The rows of a group lie close to one hidden flat surface of 10 dimensions, which may be shifted away from zero. Surfaces can cross.
Known rows, each followed by its group:
40  99  203  18  7  83  93  7  19  113  42  144  130  -49  -26  -153  8  -76  -178  -61  82  -61  150 -> beke
195  -137  -190  -63  257  -406  -30  19  -127  109  105  134  232  -259  -22  44  29  254  294  -7  95  -263  154 -> fem
207  -257  -180  -40  58  52  218  -97  14  -112  85  -66  0  63  -37  227  -55  -120  221  -1  -109  110  -101 -> fem
-55  -55  -19  -164  151  -109  -86  235  -97  -324  111  251  55  66  -77  -18  -82  -59  135  13  -72  -110  276 -> pavon
-228  258  53  -88  -89  47  21  -32  -26  127  -155  62  -111  172  -14  -160  -39  99  -127  58  -115  -101  289 -> Kez
-25  -208  -8  -43  73  131  49  128  -40  119  27  -162  14  32  -238  54  30  75  90  62  31  97  -174 -> karu
151  258  -70  -4  198  24  -229  -114  190  281  -246  -62  -221  55  208  -108  258  62  -78  56  -67  -151  -429 -> karu
-39  -78  324  101  54  146  -136  -1  -138  -83  254  337  -142  -128  -117  -349  -10  -132  -225  -73  144  32  85 -> pavon
-159  -85  -74  14  -67  134  -107  -20  -106  84  -173  -74  62  22  -19  55  -83  60  -89  -4  -3  -115  -124 -> fem
-51  188  172  -19  -98  -7  216  180  82  -123  -38  -232  -266  -114  -33  78  -95  -136  44  -38  212  273  -24 -> beke
-10  -31  68  22  51  75  -117  45  80  -45  30  -96  -84  159  -6  -124  100  6  -53  137  -123  9  -188 -> Kez
-187  -81  -60  -83  -273  -32  25  131  -29  -108  474  27  -36  237  -110  195  -117  123  136  105  -124  338  359 -> pavon
122  -314  -26  -82  262  127  28  46  -46  1  -28  -51  106  16  -239  -17  37  -95  105  60  -95  -66  -148 -> fem
281  -57  102  -85  153  40  315  142  274  -171  51  -191  117  104  -97  80  63  -319  143  80  -117  227  -15 -> karu
173  61  206  131  -77  26  69  -31  193  6  153  -6  186  -210  39  122  84  -282  -133  -128  230  296  -17 -> pavon
-145  5  193  23  -58  58  -140  331  -9  207  209  10  -31  -79  -279  -67  230  148  -46  11  295  224  -203 -> pavon
118  41  331  135  227  -17  -373  75  211  -145  -56  -18  288  -262  3  -68  255  -421  -213  -18  71  163  -65 -> karu
-118  -65  -36  -43  109  63  -212  -83  -137  167  4  143  156  112  -51  -117  -90  114  -97  90  -175  -252  207 -> beke
-379  -33  -110  -125  -253  348  -11  77  -18  109  165  -207  -436  553  -57  82  -170  202  -12  194  -238  235  -197 -> beke
28  -347  129  96  37  332  54  82  -25  45  96  -58  229  -142  -262  165  -25  -255  -86  -107  186  207  -287 -> pavon
67  155  204  -8  -48  90  224  79  194  -46  -36  -172  -32  64  -52  -87  94  -190  -46  69  -11  194  15 -> karu
162  -121  -2  165  -142  -213  76  80  -36  165  270  110  236  -251  0  21  146  225  82  -107  353  40  -102 -> Kez
-30  -143  44  41  -85  89  -9  79  -4  -140  102  -39  153  17  -99  100  -32  -142  -41  7  -4  186  33 -> fem
78  47  216  61  -216  303  460  142  202  52  -98  -70  403  -35  -69  66  41  -305  -222  -187  286  95  -126 -> fem
-32  12  188  147  -6  18  30  -140  -36  -150  -287  -210  -106  -243  -15  -72  -102  -216  -109  -31  45  61  -16 -> karu
-67  -104  93  75  -84  46  49  -24  -90  124  37  45  107  -146  -172  -37  90  24  -58  -53  129  95  40 -> fem
0  -119  -176  72  6  -231  -277  -114  -120  2  76  19  -4  -103  82  108  3  219  118  -7  1  -49  -50 -> Kez
12  123  124  -81  196  239  41  100  153  295  -415  -263  74  20  -139  -143  178  -109  -129  73  5  -141  -333 -> pavon
146  153  12  83  -20  -147  -77  -291  107  85  62  -3  -335  -112  143  -63  168  57  47  22  -40  178  -62 -> fem
44  183  -189  -31  -81  58  -90  -31  203  252  -68  -36  79  168  119  181  161  66  -44  -11  -29  -5  -231 -> karu
-152  -27  -131  -64  -92  218  127  -134  -240  296  -53  165  -174  153  2  -131  -189  262  -78  -54  25  -290  -41 -> beke
117  -234  -218  -75  23  245  33  -136  -32  52  307  127  -339  288  96  60  -155  48  47  -4  -120  38  -337 -> beke
128  -2  -112  -69  241  -317  -220  5  44  66  9  -204  22  -149  -50  84  136  107  241  173  -127  30  55 -> karu
-23  55  54  -10  116  -189  -237  58  23  220  168  -90  -26  -114  -116  -6  160  154  89  128  10  140  37 -> pavon
-67  -13  -62  207  -260  -376  -265  27  55  -103  134  -153  354  -46  199  120  97  206  -32  88  9  67  144 -> Kez
105  -155  -117  -41  39  1  88  10  -116  -61  169  190  -26  25  41  -8  -107  48  108  -66  40  -85  -44 -> fem
-276  208  188  91  -131  -156  -341  87  -111  114  111  160  -98  -42  31  -280  83  268  -179  59  91  -67  178 -> fem
132  50  58  -17  120  129  -37  -10  132  119  26  -72  -168  75  28  -52  25  -65  -68  41  -33  56  -243 -> beke
-143  -84  12  137  -262  102  90  78  -5  107  -21  -103  282  82  -60  -21  20  119  -131  0  61  -28  -58 -> Kez
-282  69  136  57  -13  -38  -446  111  -51  102  -4  -86  -99  145  -99  -318  172  273  -149  266  -154  -50  46 -> Kez
-43  -198  -69  -168  181  112  48  222  -94  -13  -37  -44  144  117  -267  74  -57  0  178  79  -82  -88  -15 -> pavon
67  -168  -117  7  41  -61  -87  -135  -122  -37  209  77  -262  -20  -31  2  -13  122  152  33  -75  72  -30 -> fem
-468  186  40  99  -364  25  -342  -144  -144  -290  183  194  -383  312  245  -115  -197  109  -227  56  -212  128  349 -> Kez
-79  -83  49  58  -84  369  68  -42  -112  38  2  194  -169  47  -31  -136  -33  -60  -191  -138  134  -14  -271 -> karu
68  78  -23  -71  -4  -146  13  132  86  -65  137  -18  129  -38  -15  171  57  -35  133  10  27  142  138 -> pavon
-265  -239  8  106  -59  185  -362  29  -246  72  152  73  -335  117  -110  -194  19  275  -77  85  16  31  -346 -> Kez
189  27  248  7  133  13  -55  151  162  98  319  64  -138  -76  -54  -172  166  -84  -22  5  164  243  -172 -> beke
-50  173  160  19  13  313  11  -37  16  200  -144  133  -246  119  -12  -373  140  54  -255  -12  53  -105  -250 -> karu
-16  -79  255  59  -20  157  -93  34  210  -255  217  -108  62  132  -43  52  -39  -423  -168  105  -197  395  128 -> pavon
-5  25  -107  115  -175  -332  -144  190  151  394  -23  -467  325  96  26  23  331  506  87  310  -7  -17  -295 -> Kez
31  -17  255  174  -44  65  11  120  116  30  -174  -152  457  -56  -60  -193  180  -113  -243  44  85  -105  -110 -> Kez
-8  157  45  -74  20  -138  29  21  47  200  100  -10  -57  68  -29  -99  81  157  46  106  -70  10  210 -> pavon
-34  9  -138  62  -2  24  -87  -160  -58  222  -234  -79  -100  4  122  -50  42  196  -53  7  15  -207  -338 -> Kez
138  -27  194  -129  318  -31  -73  172  66  155  209  67  -38  49  -207  -302  119  17  43  200  -69  -31  82 -> beke
89  -303  -248  135  -161  114  40  -197  -39  312  155  -199  -27  -231  -14  495  -52  77  109  -162  278  299  -573 -> pavon
-58  314  256  80  -331  9  81  91  309  -117  196  -124  -99  133  74  -13  115  -166  -157  46  23  414  115 -> karu
-25  186  8  77  -73  -110  -278  97  172  -109  -18  -32  36  51  328  150  -16  -47  -150  5  60  22  -169 -> fem
-44  0  -48  37  14  -50  -108  -11  24  10  -130  -72  167  -40  44  78  14  -2  -33  20  -23  -64  -18 -> fem
-131  -207  -24  -140  13  233  160  129  -138  281  47  -18  147  99  -314  -28  -79  149  8  32  26  -104  -14 -> beke
-311  12  5  125  -172  -79  -202  -84  -228  263  -244  -169  -14  -293  -114  19  -22  263  -104  -36  233  -30  -3 -> karu
-243  302  34  13  -178  -194  -129  -47  -113  -68  -16  -34  -431  -48  198  -23  -188  180  5  40  53  40  237 -> beke
-120  161  -78  0  -122  -265  -43  -22  -111  265  63  72  -1  -103  24  -47  68  378  57  -3  119  -113  236 -> Kez
-164  -71  69  61  37  121  -480  -82  41  140  190  101  207  157  7  -70  51  -23  -261  109  -203  32  71 -> beke
-119  220  -42  -122  -98  109  198  -15  -58  442  -23  9  -251  259  -31  -254  2  380  -15  103  -12  -216  5 -> beke
234  224  87  -79  -37  273  256  106  396  -45  17  225  468  262  106  66  196  -401  -222  -105  -76  -8  45 -> karu

New rows. What belongs after each?
71  82  -107  -11  -132  -308  1  150  -27  -117  280  186  117  0  207  115  -77  157  88  -37  106  -16  264 -> fem
-60  -127  -89  -146  -45  -34  282  154  -228  -99  298  93  -381  40  -135  29  -263  197  308  -28  80  81  116 -> beke
256  76  14  -105  101  12  170  0  225  -4  88  -87  -153  93  107  39  -21  -118  79  33  -66  86  -110 -> beke
-61  -66  121  47  117  74  -182  -55  -243  -18  51  345  -190  -193  -50  -236  -15  -21  -92  -123  155  -88  4 -> Kez
-39  171  123  -41  -71  -75  173  168  71  167  -70  -235  66  -131  -75  92  2  35  23  -3  189  104  54 -> beke
100  -129  -31  64  -42  -16  -68  183  12  -302  192  164  194  -21  210  204  -186  -147  -52  -146  186  3  -170 -> fem
-106  -77  65  85  17  -80  -279  259  -16  -90  24  30  423  -133  28  141  -39  -34  -131  -47  191  -70  5 -> fem
-101  192  159  -44  -13  -13  -56  145  92  97  135  -31  -180  135  -77  -162  155  98  -52  123  -10  114  104 -> pavon
131  44  127  -51  286  -50  -125  154  99  376  -64  -204  -48  -186  -204  -121  205  113  79  112  134  3  -257 -> beke
142  13  -121  -29  204  -269  -287  -72  78  55  167  -74  -25  -48  136  138  25  85  146  117  -140  30  2 -> beke
127  47  -161  108  -59  -151  -236  -245  -9  359  150  150  -12  -152  261  130  49  219  -44  -90  165  -47  -164 -> beke
176  -200  24  -83  323  -2  -103  109  -119  272  264  166  -163  -82  -216  -238  80  198  149  80  76  -79  -129 -> beke
122  -28  -15  -56  90  -167  14  122  23  219  172  -72  94  -181  -96  124  54  85  167  26  154  72  1 -> beke
-41  -56  28  -23  -97  32  71  220  32  157  220  -82  170  -42  -239  149  95  37  70  10  188  237  -21 -> pavon
-165  -197  -353  -71  -61  -115  -167  93  -471  -119  295  462  -455  -40  44  138  -168  450  250  -253  308  -102  -223 -> pavon
73  -185  -175  224  -150  158  181  -183  -53  12  -363  -136  148  342  317  -382  -50  226  -198  99  -201  -575  -454 -> Kez
93  -64  143  -23  43  105  149  242  54  60  89  21  249  -123  -214  52  87  -119  -13  -96  224  111  -49 -> pavon
-37  72  113  -125  21  52  156  158  2  175  152  25  -113  85  -158  -196  10  143  31  66  23  17  92 -> beke
-274  -53  100  141  -246  100  -278  186  -69  165  194  -82  -138  158  -121  -215  165  320  -171  167  85  149  -303 -> Kez
17  83  -37  -11  -84  -90  29  222  -30  48  188  191  51  46  154  -1  -70  217  0  -35  213  -127  -68 -> fem
160  -216  -17  -47  291  -37  -151  70  -90  210  197  30  -189  -152  -116  -57  47  139  171  20  117  -6  -305 -> beke
81  -100  -178  -121  82  -42  158  45  -63  211  46  -29  -69  174  -93  -71  14  302  224  96  -94  -167  -80 -> Kez
6  46  308  -24  -50  6  87  178  63  -285  482  263  -43  93  -60  -171  -77  -184  -80  26  -20  264  437 -> beke
-129  126  111  -113  -15  130  221  244  -24  -220  -280  194  364  15  -77  14  -56  -204  -126  -134  125  -215  240 -> pavon
191  -133  106  -65  293  59  -67  86  67  401  165  108  342  -35  -203  -191  235  21  -44  82  -11  -148  -18 -> beke
233  -47  -57  28  121  -256  59  29  -71  72  -13  182  359  -349  117  64  16  91  59  -217  350  -260  -14 -> fem
281  141  -112  52  -50  31  115  -152  232  139  -7  90  -97  -30  293  129  138  -101  -47  -193  164  46  -424 -> karu
-55  -432  48  72  104  213  -108  -188  -286  163  81  100  67  -173  -241  -78  -165  -21  -99  -61  23  -75  -4 -> pavon
-45  90  -141  -67  -184  -90  241  22  -74  334  147  44  66  16  1  93  -74  314  91  -32  92  -93  183 -> beke
29  270  141  -39  140  -103  0  50  149  250  -209  -222  -48  -122  0  -88  95  18  -26  79  69  -39  -45 -> beke
-72  -155  -183  -90  87  134  -215  29  -27  -381  28  -51  -260  267  97  203  -178  -161  81  40  -261  111  -166 -> pavon
203  -29  32  -43  73  -164  23  139  -9  351  386  102  -5  -173  -129  -26  162  253  173  -29  269  121  -76 -> beke
-40  222  -28  0  -208  139  150  -13  108  244  44  71  -108  192  95  -28  101  143  -99  -41  82  26  -178 -> karu
136  10  102  14  18  -57  83  97  90  -276  79  124  337  -7  85  19  -64  -237  -55  -32  -2  -35  253 -> fem
-44  -15  -19  2  268  -50  -381  56  44  115  -341  -243  219  -69  -6  -7  82  -6  -71  138  -94  -221  -179 -> fem
-126  17  108  144  -115  48  -190  -245  62  -173  -146  -124  71  -87  54  84  7  -260  -204  -29  -132  161  137 -> fem
51  -8  -171  -4  11  -137  -100  -64  38  231  63  -235  -38  -53  21  242  13  138  146  69  6  106  -149 -> pavon
198  -295  2  -157  234  218  266  129  -28  172  279  73  116  160  -269  -80  -8  -1  115  52  -32  -47  -84 -> beke
169  -22  -28  -111  -14  -4  406  323  78  162  55  3  476  37  -79  87  8  79  89  -57  226  -192  -2 -> fem
18  -245  116  77  350  33  -472  -107  -19  272  66  -206  -64  -163  -222  -124  130  -4  -27  210  -108  105  -235 -> pavon
38  -21  -86  15  -78  3  94  -196  -20  112  108  8  -43  -8  78  88  -102  52  34  -26  -42  22  77 -> pavon
-187  -139  8  56  -24  73  -247  23  -101  339  -33  -192  128  -149  -214  139  76  122  -69  22  171  112  -196 -> pavon
7  -30  98  85  -153  -93  -43  167  132  172  207  -218  280  -186  -188  243  221  -16  17  2  239  382  -67 -> fem
-183  236  -12  21  -19  -296  -455  235  164  342  -39  -319  85  -5  30  60  225  333  -14  233  51  59  -107 -> fem
41  -46  113  42  119  -57  11  -166  -124  142  -97  106  87  -254  -144  -185  124  6  -30  -38  17  -93  205 -> fem
32  73  -343  -34  -285  -198  90  -34  122  92  221  5  187  82  214  521  12  136  156  -104  54  153  52 -> karu
-167  313  259  83  -201  -115  -175  56  -65  -72  224  356  -215  55  206  -376  23  141  -265  -20  110  -57  248 -> fem
-119  -33  247  56  0  196  -3  -58  -113  -181  8  253  32  0  -79  -348  -85  -196  -233  -37  -57  -102  276 -> fem
-356  -333  -17  32  -9  110  -258  227  -354  107  -64  109  348  -74  -262  9  -149  217  -83  -30  153  -250  37 -> fem
-437  -34  -106  98  -202  19  -285  -24  -261  110  -122  -154  -125  -156  -58  221  -224  202  -74  -56  170  48  -37 -> beke
-226  -80  67  72  19  11  -406  134  -63  226  -43  -250  -34  -116  -253  23  183  162  1  120  99  196  -264 -> karu
-129  219  141  134  -123  9  -101  -29  80  22  -258  -264  -111  -234  115  155  -77  -158  -164  -81  212  179  -171 -> beke
-310  -30  174  -17  116  99  -349  378  -65  -271  -125  92  178  -71  -203  -24  56  -196  -129  -23  127  7  8 -> pavon
-251  149  70  41  55  -19  -347  -189  -164  25  -331  96  -115  -9  80  -251  -42  71  -231  43  -153  -283  179 -> Kez
274  133  -3  -136  18  -128  501  354  195  231  78  1  406  47  -53  -16  98  137  142  -12  191  -170  25 -> fem
189  1  -125  76  181  -234  -350  -36  178  182  -60  -296  -125  -21  161  1  264  218  108  183  -61  10  -505 -> Kez
8  -19  38  25  -118  -107  -24  -95  -115  97  355  206  -157  -116  32  -63  -32  155  1  -53  127  113  153 -> pavon
-119  76  99  -36  -147  194  158  52  68  160  -35  -68  61  0  -129  130  7  -113  -61  -95  154  162  -46 -> Kez
96  7  34  -133  291  -29  -149  210  160  -82  45  -99  -81  114  -67  8  136  -93  143  163  -142  116  -134 -> pavon
78  -128  -85  -40  71  85  9  3  -3  114  -9  70  105  -26  -61  103  78  -11  38  -51  40  -45  -174 -> karu
-179  -72  319  150  -120  275  -83  82  -66  20  8  53  142  -108  -243  -190  93  -142  -310  -69  181  128  -2 -> fem
-288  77  158  -39  -99  163  119  120  -139  -131  -127  -122  -367  16  -107  -68  -269  -27  -64  -9  120  64  49 -> beke
-157  162  -182  -40  -266  75  165  -137  40  216  -154  -139  69  216  141  192  -156  104  -76  9  -95  -90  63 -> beke
52  -43  -72  -11  -11  105  -35  147  -91  -14  115  204  -258  -119  20  96  15  89  60  -211  352  72  -470 -> pavon
299  246  81  -17  22  -173  -3  -74  283  156  307  188  101  62  237  -110  166  -15  -78  41  -69  46  199 -> beke
268  -197  -162  -19  106  224  417  -266  -116  276  -135  83  -41  -129  28  31  -135  15  74  -212  159  -267  -331 -> pavon
22  54  -58  -226  277  -35  28  4  -82  57  -40  15  -326  226  -25  -278  -110  147  162  230  -285  -252  152 -> beke
-10  -102  9  63  -168  -73  128  -25  -112  314  398  84  47  -154  -140  39  6  252  78  -30  223  177  124 -> pavon
-137  -32  -67  66  -228  -127  -125  18  -194  304  419  197  -175  -117  -8  76  -23  414  42  -85  307  152  -30 -> beke
59  3  -11  -2  -22  -52  -108  34  201  -144  231  -119  -83  77  109  237  -46  -146  49  66  -81  342  -70 -> beke
111  -52  -188  68  61  -113  -89  -203  -12  -111  -198  -69  60  97  260  -15  -64  75  20  58  -212  -269  -81 -> Kez
157  -268  -107  -60  200  -150  -136  64  -20  33  274  -84  -34  -66  -188  97  139  92  273  111  -62  179  -88 -> fem
316  -214  60  55  313  91  -69  -93  -21  -130  -27  372  302  -271  55  -33  58  -326  -98  -257  140  -214  -103 -> karu
